The rows are grouped in 2 ways, from coarse to fine. Each group lies inside one group of the grouping before and may be the whole of it. The rows also spread widely along 5 directions, which tell nothing about the answers.
Known rows, each followed by its group in each grouping:
20 4 7 32 27 21 35 -9 -18 -16 -7 -30 0 8 -6 -4 16 -18 17 25 -4 10 10 -14
 -21 => j407 vesis
3 21 -9 25 4 31 44 6 4 -7 -15 -70 -4 4 -26 -5 17 3 5 9 -20 32 12 -14 -1 => j575 Bik
23 -51 -7 10 -9 10 -38 -13 -41 -6 11 -11 -41 9 40 26 30 -16 -24 -9 -5 18
 -2 -21 -15 => j407 tuto
19 5 4 14 -6 16 7 22 -1 -22 15 -24 23 -7 14 -3 -1 -13 15 16 3 11 20 -17
 -4 => j966 romar
-11 -3 -24 -14 -6 44 33 21 29 -15 -2 -34 13 2 -9 -13 18 -6 2 -8 -45 28
 13 15 -25 => j575 miveb
-31 10 -5 -10 -2 12 21 -3 7 -21 7 -12 36 -25 -24 -9 -7 -11 15 23 -17 24
 38 -4 -16 => j575 zibug
28 -24 0 34 2 51 -2 14 -18 -15 25 -55 -15 2 13 11 27 -16 -14 -15 5 30
 -22 -5 -12 => j499 zekaz
-1 -14 19 14 -9 13 -1 -6 -7 -33 31 25 53 -49 -19 -7 -32 -32 6 7 1 33 39
 20 -29 => j499 muv
9 -19 -14 3 -16 13 -14 25 -11 -25 24 -1 1 -9 26 -1 -8 -18 3 7 -6 8 7 -5
 -31 => j966 Mola
10 -4 3 4 -23 6 -2 8 2 13 -14 -43 -6 13 17 -5 -7 15 22 12 -3 2 13 -38 24 => j966 romar
4 9 10 8 -22 -4 15 4 3 -2 -11 -32 9 4 10 -12 -17 11 32 25 -4 -2 19 -32
 10 => j966 romar
13 -34 5 4 -5 -9 -32 -16 -28 -16 12 2 -4 -11 22 13 5 -20 -9 7 5 21 23 -9
 -29 => j407 tuto
-21 -19 -7 -1 -12 12 -4 -13 -21 -24 14 -7 8 -24 -8 5 7 -19 -9 14 -5 30
 19 -17 -10 => j575 zibug
-1 4 -13 -6 -17 9 1 12 9 -12 0 -14 12 -4 10 -8 -23 4 24 18 -13 7 20 -15
 -12 => j966 Mola
2 -18 3 -2 -25 19 -33 7 -1 7 -8 -31 6 3 37 2 -3 -2 0 -9 20 28 21 -30 30 => j966 romar
-22 -5 -13 -30 -10 54 -3 17 45 21 -30 -54 18 3 4 -9 10 -2 -5 -25 -9 53
 44 -5 15 => j575 miveb
0 -21 19 6 6 -10 -17 -29 -16 9 -16 -14 6 0 17 10 2 -5 6 7 14 29 34 -20
 -2 => j407 tuto
19 -24 -4 23 28 36 3 -1 -29 -20 -2 -28 -7 10 14 4 30 -32 -9 5 5 27 10 -8
 -19 => j407 vesis
-3 -5 7 -9 -26 -16 -16 4 5 -29 22 22 41 -25 17 -12 -30 -16 18 19 -6 4 40
 -9 -19 => j966 romar

New rows, each followed by its group in each grouping:
41 -2 9 48 3 16 7 11 -30 -4 5 -64 -20 11 12 9 25 -7 6 7 22 9 -13 -42 18 => j966 romar
-16 3 -1 8 3 13 6 -14 -13 -5 -10 -43 6 -12 -19 13 5 1 2 16 3 23 16 -30 6 => j575 zibug
17 -14 -10 18 14 21 13 3 -17 -28 8 -3 3 -3 11 -5 13 -32 10 15 -15 12 15
 6 -41 => j407 vesis
17 -24 15 14 8 -8 -26 -21 -24 -3 0 -9 -1 -1 19 14 12 -15 -2 1 14 26 17
 -18 -11 => j407 tuto
10 -1 -21 3 -5 27 10 33 8 3 -7 -45 -9 12 18 -4 5 7 14 4 -9 16 1 -19 -6 => j966 Mola
-30 -17 -8 -43 -34 18 -18 10 14 -19 10 8 47 -25 2 -6 -19 -23 -20 -10 -16
 53 62 9 -24 => j575 Bik
-7 -43 -1 -27 -21 6 -24 -24 -9 8 -23 -6 -20 6 28 0 -14 2 3 2 0 25 32 -19
 11 => j407 vesis
12 2 16 25 17 -7 31 -19 -27 -44 9 16 15 -15 -21 -9 -9 -28 23 37 -11 0 23
 6 -45 => j407 vesis
-8 -4 35 13 6 5 -18 -19 10 -21 16 4 71 -36 -21 -1 -29 -21 -2 -1 35 40 58
 7 -9 => j499 zekaz
10 28 10 36 26 30 52 13 17 -45 42 9 79 -45 -41 -29 -16 -36 29 25 -22 25
 28 29 -49 => j499 muv
8 -52 -9 -27 -27 -8 -31 -14 -17 -8 9 13 -22 1 37 11 -5 -4 -8 -6 -19 17
 22 -11 -20 => j407 tuto
29 -16 4 45 5 36 21 -1 -16 -2 8 -72 -29 12 -1 5 26 4 4 -4 -1 16 -31 -12
 -3 => j499 zekaz
10 -21 2 20 -20 2 12 -12 -14 -32 23 -6 0 -20 -17 -3 -19 -6 14 11 -17 4
 -5 2 -33 => j499 zekaz
-28 13 -9 -10 6 22 34 4 16 -16 -1 -26 35 -15 -23 -14 1 -5 17 17 -22 24
 38 -5 -13 => j575 zibug
3 -1 -10 2 -5 32 -7 28 5 -7 4 -30 8 3 21 3 -2 -10 3 -2 3 22 6 -20 -4 => j966 Mola
-1 -27 -14 2 -28 26 -6 -4 -19 15 -22 -69 -72 15 10 15 32 17 -8 -24 -15
 20 -16 -32 13 => j575 miveb
3 -14 -8 -13 9 16 10 3 23 0 -6 -13 16 4 15 -7 8 -6 6 12 -27 25 31 2 -15 => j407 tuto
-11 -15 21 -1 -22 -4 -11 -26 -3 2 -12 -1 10 -26 -12 -4 -39 4 25 4 12 31
 37 -25 10 => j499 muv
9 -6 8 23 4 28 16 7 -4 -35 34 6 42 -35 -14 -14 -13 -33 8 3 -3 33 23 14
 -27 => j499 muv
